The first 8 rows are patterns. Each new row is the sum of 2 different patterns, raised or lowered, with some noise. Before adding, each is slid sideways (what falls off one end comes back at the other), maybe read backwards, and multiplied by a number that may be negative. Names go in the order of the patterns.
In the rows, 128 means zero.
Some rows, each with the names of its patterns after it:
139 102 139 128 118 150 117 138 139 102 175 118  98 113 132 117 153 150 104 118 166 119 138 144 133  96 143 144 116 137 133 129 156 145 103 107 130 126 112 120 141 -> Y
129 127 126 127 120 121 136 131 127 136 121 125 112 129 118 143 104 143 118 145 125 117 141 120 125 153 157 146 110 135 122 129 149 108 154 101 142 126 104 129 111 -> K
136 109 105 116 110 112 103 121 114 159 122 117 150 129 103 152 122  93  97 154 156 105 126 108 119 125 107 113 129 115 138 118 139 129 147 134 109 111 127 159 155 -> Z
114 141  69 153 122 104 124 135 142 125 105 140 116 128 151 116 128 135 127 129 163 119 122 144 108 120 139 141 134 132 144 103 120 131 106 101 136 127 127 132 131 -> P
123 124 130 140 104 124 132 160 127 121  97 156 134 135 149 176 130 154 151 155 137  90 105 114 148 131 104 132 122 145  94 134 149  95 120 135 122 165 126 114 150 -> U
126 133 121 142 147 120 138 135 132 144 174 148 138 153 139 136 132 150 144 129 132 114 100 130 119 144 135 146 111 101 120 148 119 103 113 101 140 119 119 126 144 -> Q
138 117 124 122 110  94  98 109 154 135 135  98 134 108  97 140  95 168 136 102 131 126 120  94 111 110 136 110 150 116 145  86 147 122 115 137 131 137 151 158 116 -> R
148 159 127 131 111 148 127 113 119 130 125 127 149 143 133 112 125 134 113 158 114 100 123 115 133 137 133 149 120 165 112 116 118 129 139 125 113 130 120 135 118 -> A

New rows. What belongs after each?
130 126 134 151 119 134 124 178 164 171 159 181 149 156 134 146 165 200 151 174 187 167 186 137 187 191 151 159 169 172 182 181 138 172 134 176 137 179 126 168 134 -> Q R
104 105 118 111 118  95 117  61 126 106  89 101 107 116 100  90 114 104 103 129  86 119 105 112  95 132 107  97 120  94  86  99 107 123 104 121  86  88 115  75 100 -> K P
126 164 160 124 143 107  97 125 157  95 154 135 127 152 196 158 145 122 125 125 166 110 143 187 141 166 100 141 169 123 132 163 159 151 162 110 162 107 142 142 141 -> Y R
147 137 167 172 185 154 161 146 177 152 165 152 164 180 157 167 166 143 134 156 163 142 184 179 143 166 147 185 137 166 186 142 184 161 174 170 170 172 178 161 155 -> K Z
119 117 127 110 108 142 123 145 113 123 121  98 125  84 108 103 116 114 141 118 114  89 145 114 150 115 128 126 113 104 107 112 120 113 120 122 127 110 124 155 108 -> U A
160 143 129 135 181 136 129 186 116 162 133 132 170 101 149 189 171 138 159 132 115 165 150  99 145 138 137 129 178 134 107 152 136 135 144 124 113 169 171 133 159 -> Y P
113 134 119 118 121 124 106 136 117 118 123 104 143 116 121  99 136 113 116 128 116  93  90 127 135 129 122 107  93 112 107 109  94 119 116 113 136 127 111 103 113 -> K U
159 167 129 143 160 125 143 152 154 174 164 171  92 161 151 140 155 135 172 153 147 163 147 123 158 147 171 137 164 171 130 125 144 132 126 160 129 142 172 147 143 -> Y R
132 121 145 160 129 144 140 140 140 103 111 123 137 128 102 131 117 149  89 139 137 116 123 126 131 149 125 130 161 135 117 135 132 113 136 119 164 109 129 102 133 -> K U
122 131 137 128 161 120 116 160 141  98 118 126  96 166 153  95 101 164 142 165 161 147  72 150 132 129 161 135 150 143 137 182 137 142 184 165 145 140 164 154 137 -> Y Q
139 119 121 118 127 151 118 140 119 118 131 129 130 125 127 121 124 116 126 103 141 136 130 131 117 127 126 127 129 134 119 125 107 140 123 132 122 123 133 144 144 -> K A
 72  57 113  62  73 145  77  88  81  53  88 106  53  84  86  61  56  96 103  66  40  43 113  49 113  91  86 127 100  88  93  81  33  78  71  86  97  82  69 102  94 -> P U
 99  98 138 111 133 167 140 128 166 126 147 117 137 159 134 115 121 145 150 176 143 108 120 134 164 130 133 113 150  93 118  92 103 148 115  86 111 126 162 170  92 -> Z Q
132 140 144 138 139 132 131 116 101 112 146  93 122 142  97 122 140 130  83 104 130 125 137 126 129 152 145 127 112 107 123 124 112 115 130 126 146  99  89 109 111 -> Z R
 90  68  83  80 106  81 104  87 109  94  89  83  57  99  66  96 101  80  92  70  68  95  86 109 103 100  87  77  86  59  81  90  62  82  81  70  93  96  87 104  71 -> R A
130 135 150 106 141 103 139 119 132 130 134 140 142 112 140 134 128 134 128 122 116 134 121 132 118 139 142 101 156 116 147 114 116 141 117 146 148 157 133 122 141 -> K A
 92 103 112 122 124 122 109  99 118  91 132 102 105 106 115 116 107  93  99 109  83  99  96  96 121 100  86 105 116 122 115  89 122  71 110  93 103 119 111 120  98 -> K Q
161 118 133 130 120 155 125 125 114 147 131 105 158 112 111 142 145 120 125 114 112 123 159 114 130 132 114 145 115 136 119 119 130 148 121 109 135 122 112 128 159 -> Y K
 99 114 134 143 110  87 100 103  88 112 122 134 116 164 130 126 141 136 126 114 147 115 154 115 174 136 162 128 105 120 153 148 119 111 121 169 112 169 125 118 135 -> Q R
121 142 174 114 153  92  93 151  97 126 170 157 112 108  97 101 146 126 108 152  95 154 165 145 127 116 113 149  92 103 131 120 155 111 135 121  87  76 125 119 110 -> P R
143 113 127 111 121 114 125 127 118 108 130 122 100 130 121 122 109 134 109 136 112 141 125 137 130 126 147 113 144 163 174 151 101 142 138 143 140 107 150 107 142 -> K Q
160 122 103 113 149 137 134 141 142 154 115 136 109 115 116 121 121 129 104 148 145 126  93 139 159 114 135 140 115 105 152 139 115 113 114 104 123 121 129 137 151 -> Z A
171 133 171 152 127 119 133 159 182 139 213 116 172 135 125 166 129 181 184 152 154 163 170 113 136 135 146 128 176 162 155 125 178 118 143 161 150 162 182 156 142 -> P R
153  84 153 131 129 153 142 129 147 142  84 107 100 111 161 151 108  93 118 110 122 138 144 123 160 169 118 136 147 122 145 109  86 211 135 136 123 155 117  90 137 -> Z P
 65 110 108 112  77  85 108  87  61  87  89  94 111 107  99 146 116 117  95 151  57  80  86 124 109  86  63 107  91  98  87 130 109  93 130  77 119  87  54 106 104 -> U A
124 123 151 108 123 110  91 110 127 123 130 128 123 127 103 130  90 112 118 132 129 142 127 109 127  88 132  90 120 110 146 143 110 120 123 105 105 148 130 138 138 -> P R
125 131 121 159 120 148 140 138 140 142 131 115 135 132 159 155 146 135 140 146 138 116 121 131 145 153 145 148 145 157 104 148 147 118 122 157 171 131 147 122 141 -> Z R
115 171 149 145 146 128 147 119 107 154 148 158 126 153 147 146 134 140 136 124 134 129 156 148 117 151 111 148 166 149 141 135 136 127 131 148  95 152 154 163 138 -> P A
162 157 145 137 136 157 118 129 142 151 136 155 157 139 190 155 161 141 156 141 158 176 193 164 144 157 189 153 137 171 150 181 167 143 179 146 150 127 158 180 174 -> Q R
147 148 180 170 188 189 227 182 156 198 180 179 164 152 148 158 172 160 171 176 193 152 156 201 150 169 147 147 200 162 173 182 183 171 162 177 165 182 189 154 179 -> U A
170 149 156 158 129 179 143 145 196 165 185 127 137 147 185 167 153 182 173 135 187 155 161 158 169 173 205 155 170 184 153 170 157 190 171 150 180 186 195 175 146 -> K U
141 122 136 161 152  92 161 118 127 138 115 133 122 121 152 111 119 129 160 146 114 133 153 131  97 133 140 122 144 135 114 157 116 110 114 136  88 132 158 129 127 -> Y Z
122 119 121 127 119 100 140 122 148 134 144 168 161 151 142 109 110 129 159 112 145 146 125 148  86 108 151  99 113 113 144 150 134 100 126 118 138 119 151 110 108 -> Q R
156 156 157 141 152 168 164 125 148 133 166 163 139 146 152 157 118 142 121 162 140 179 169 143 146 142 124 157 116 115 144 156 131  86 142 140 121 141 154 104 140 -> Z Q
139 105 143 118 153 112 119 139 107 121 102 100 110 139 116 115 109 121 147 159 151 144 108 129 118 151  98 139 151  98 142 102 101 145 137 139 115 131 147 136 128 -> Z R
103 105 131 109 145  71 126 129  99 127 116 137 134 131 115 135 128 109  96  88  73  90  77 128 119 119  77 139 102  90 112  86 150 134  87 116 118 113  77 107 103 -> U R
105 148 121  97 126  89 123 117 138 129 137 107  95 106  95  99 113 100 108  99  82  80 105 109  88 101 106 100 118 113 120  88 127  78 141  99 120 125 142 134  92 -> P Q
112 111 111 123 139 117 133 111 131 125  92 137 115 116 151 105 118 128 112 138  89 131 127 126 120 150 102 102 119 146  99 132 126 137 119 157 124 128 136  92 105 -> Y U
127 151 128 133 136 128 125 134  87 162 138 120 117  99  93 141 162 132 132 176 135 157 147 147  73 144 150  96 135 155 105 156 175 135  86 103 149 117 140 147 139 -> Y Z
127 105 134 111  88  99 101 118 125 100 100  99 130 113 139 129 114  97  95 130 115 115 121 121 117 123 144 130 132 133 125 123 107 143 102 108 119 100 121 120 129 -> Q A
119 122 132 137 136 148 172 129 171 171 128 149 154 133 144 169 103 157 152 153 155 155 125 130 131 165 153 130 179 143 187 123 154 132 138 146 154 170 151 171 155 -> P R
122 163 137 125 140 158 142 146 158 144 131 175 143 139 138 153 131 136 136 128 120 151 136 157 169 143 134 140 113 157 126 118 142 146 152 155 135 153 124 142 164 -> P A
124  96 118 125 145 109 132 114 112 139 121 137 122 161 113 154 116 126 124 115 135 130 151 129 114 116 119 126 142 123 160 125 135 170 113 150 115 122 133 138 126 -> K R
139 121 127 153 121 147 111 156 121 138 124 148 119 120 113 150 133 130 111  82 144 148 138 148 128 132 150 138 117 166 115 113 116 146 129 111 134 144 129 146 147 -> P U
132 107 146 143 117 165 148 160 132 135 161 134 159 175 143 146 156 160 170 132 144 133 156 136 194 112 158 162 161 135 144 154 188 143 150 138 127 183 170 150 138 -> Z P
123 111 137 129 120 147 134  85  93 120 128 109 111 140 113 107 147 122 121 135 104 125 117 103 138 123 104 116 124 105 143 147  98 118 149 118 116 113 124  90 144 -> Y A
140 165 164 115 124 137 154 131 182 164 160 154 171 135 174 175 113 137 197 161 181 147 111 138 161 129 168 184 124 160 188 164 170 194 171 111 159 173 176 194 174 -> Y Z
111 163  91 145 135 104 128  97  95 104 139 108 109 119 146  87 164 137 142  98 115 114 159  91 123 152 101 129  96 115 150 129 132 122 139 151 133 106 169 101 130 -> P R
116 124 138 127  79 127 107 107 120 100 108 118  88 131 116  87 138 110 130 115 127 135  87 105 134 126 105 117 114  96 137 122  96 118 101  98 115 131  88  95 118 -> Y K
 94 137 114 139 167 115 133 119 118 110 169 138 126 124 117 138 148 162 123 136 146 108 106 129 103 111 120 108 131 123 125 112 125  39 132 114  86 115 125 134 108 -> P Q
148 154  75 164 113 122 145 110 151 123 107 141 125 124 135 152 136 124 158 144 129 102 136 130 133 144 120 116 160 126 115 131 145 100 145 154 114 121 140 142 146 -> Y K
159 160 150 114 149 172 193 109 160 150 130 131 146 139 144 111 189 181 153 155 140 143 196 171 141 134 217 141 145 198 164 123 175 136 148 175 143 160 181 166 123 -> Y U
140 143 128 151 150 134 145  91 114 151 134 129 144 158 136 152 118 157 110 146 120 171 123 139 139 128 128 121 121 115 144 126 142 134 145 144 169 153 140 126 115 -> K R
116 113 126  94 134 120 126 155 128 116 105 130 118 102 133 132 120 137 156 127 128 112 118 127 122 136 153  86 127 131 128 124 116 140 135 140 119 114  99 131 129 -> P A
131 128 131  98 132 151 148 120 127  96 107 147 132 100 139 120 104 131 150 121  99 125 127 122 131 104 120 149 137 124 133 145 143 101 120 138 115 123 134 117 137 -> Y A
109  70 124 105 101  77 134  94  97 109  94  52  88 116  77 110 102  99 131 131  90  88  78  87  76 107 103 120  91  95 115  60 109 101 102 106  74 160  94  78  78 -> Y R
147 174 145 137 140 142 133 152 140 130 139 130 150 136 137 128 145 109 137 109 136 139 130 124 117 152 142 132 115 125 127 125 141 136 136 159 126 154 134 155 155 -> K Q
143 112 146 131 129 125 134 125 130 140 134 135 125 128 134 123 146 132 112 141 121 125 148 118 152 115 151 126 121 136 121 120 117 124 136 117 139 126 133 154 124 -> K A
155 103 121 138 119 182 123 126 164 121 125 169 126  91 104 161 150  99 150 137 132 142 125 116 151 137 125 132 159 147 150 172 111 103 151 183 154 148 110  95 120 -> Y Z
144 104 146 112 136 143  83 142 127 144 126 106  96  98 124 128 120 140 129 146 128 146 126 133  97 107 144  96 144 118 152 117 123 116 124 115 131  99 135  95 128 -> R A
137 129 123 122 119 102 131 119 140 153 108 149 143 125 121 135 139 137 126 154 148 153 123 129 113  95 146  96 132 137 123 131 144 131 117 120 141 151 152 127 132 -> U R
133  97 148 136 112 143 157 115 110 141 164 121 157 112 130 141 123 113 150 127 125 134 146 146 182 132 119 149 128 173 163 164 122 103 138 140 151 111 116 113 151 -> Z U
140 103 117 124 129 125 111  81  90 132  93 150 105  95 127 128 142 140 100 130 102 171  93 121 129 107 152  81  95 138 106 123 113 160 160 127 111 113 117 123  88 -> R A
121 111 113 157 159 143 173 111 149 129 144 133 153 133 171 173 140 156 177 131 161 109 111 162 178 160 110 168 143  95 151 146 107 152 157 148 155 165 146 175 160 -> Z P
 99 115  94  82 144 154 131 132 100 107 114 146 137 123 101 105 115 140 121 119 122 145 114 124 103 168 126  85  85 137 147  94 107 154 112 113 151 123 106  94 130 -> Z U
144 155 100 151 118 111 114 110  92  98 125 162 133 120  97 134  96 126 127  73 159 121 107 135 129 137  90 140  95 122 100 145 123 139  76 144 112 122 126 146 159 -> R A
123 129 145 151 137 121 133 138 148 143 164 144 159 147 141 141 163 160 161 117 133 176 173 162 124 166 148 134 139 147 124 156 141 146 160 147 147 154 144 114 118 -> Z Q
147 111 155 129 109 133 113 142 150 145 149 145 179 138 130 116 143 166 144 113 135 120 147 127 175 177 134 137 111 141 129 116 120 123 126 120 129 143 137 116 127 -> Q A
118 120 150 127 143 135 146 144 133 138 150 149 150 113 144 133 134 121 146 135 152 148 148 116 147 141 129 134 119 123 123 131 146 134 137 159 130 133 143 141 137 -> K A
124 113 111 149 109  95 148 120 121 141 136 112 113 131 128  68 146 117 120 155 115 107 145 113  92 129 105  79 133 159 114 144 142 110 120 131 118 125 142 132 129 -> Y P
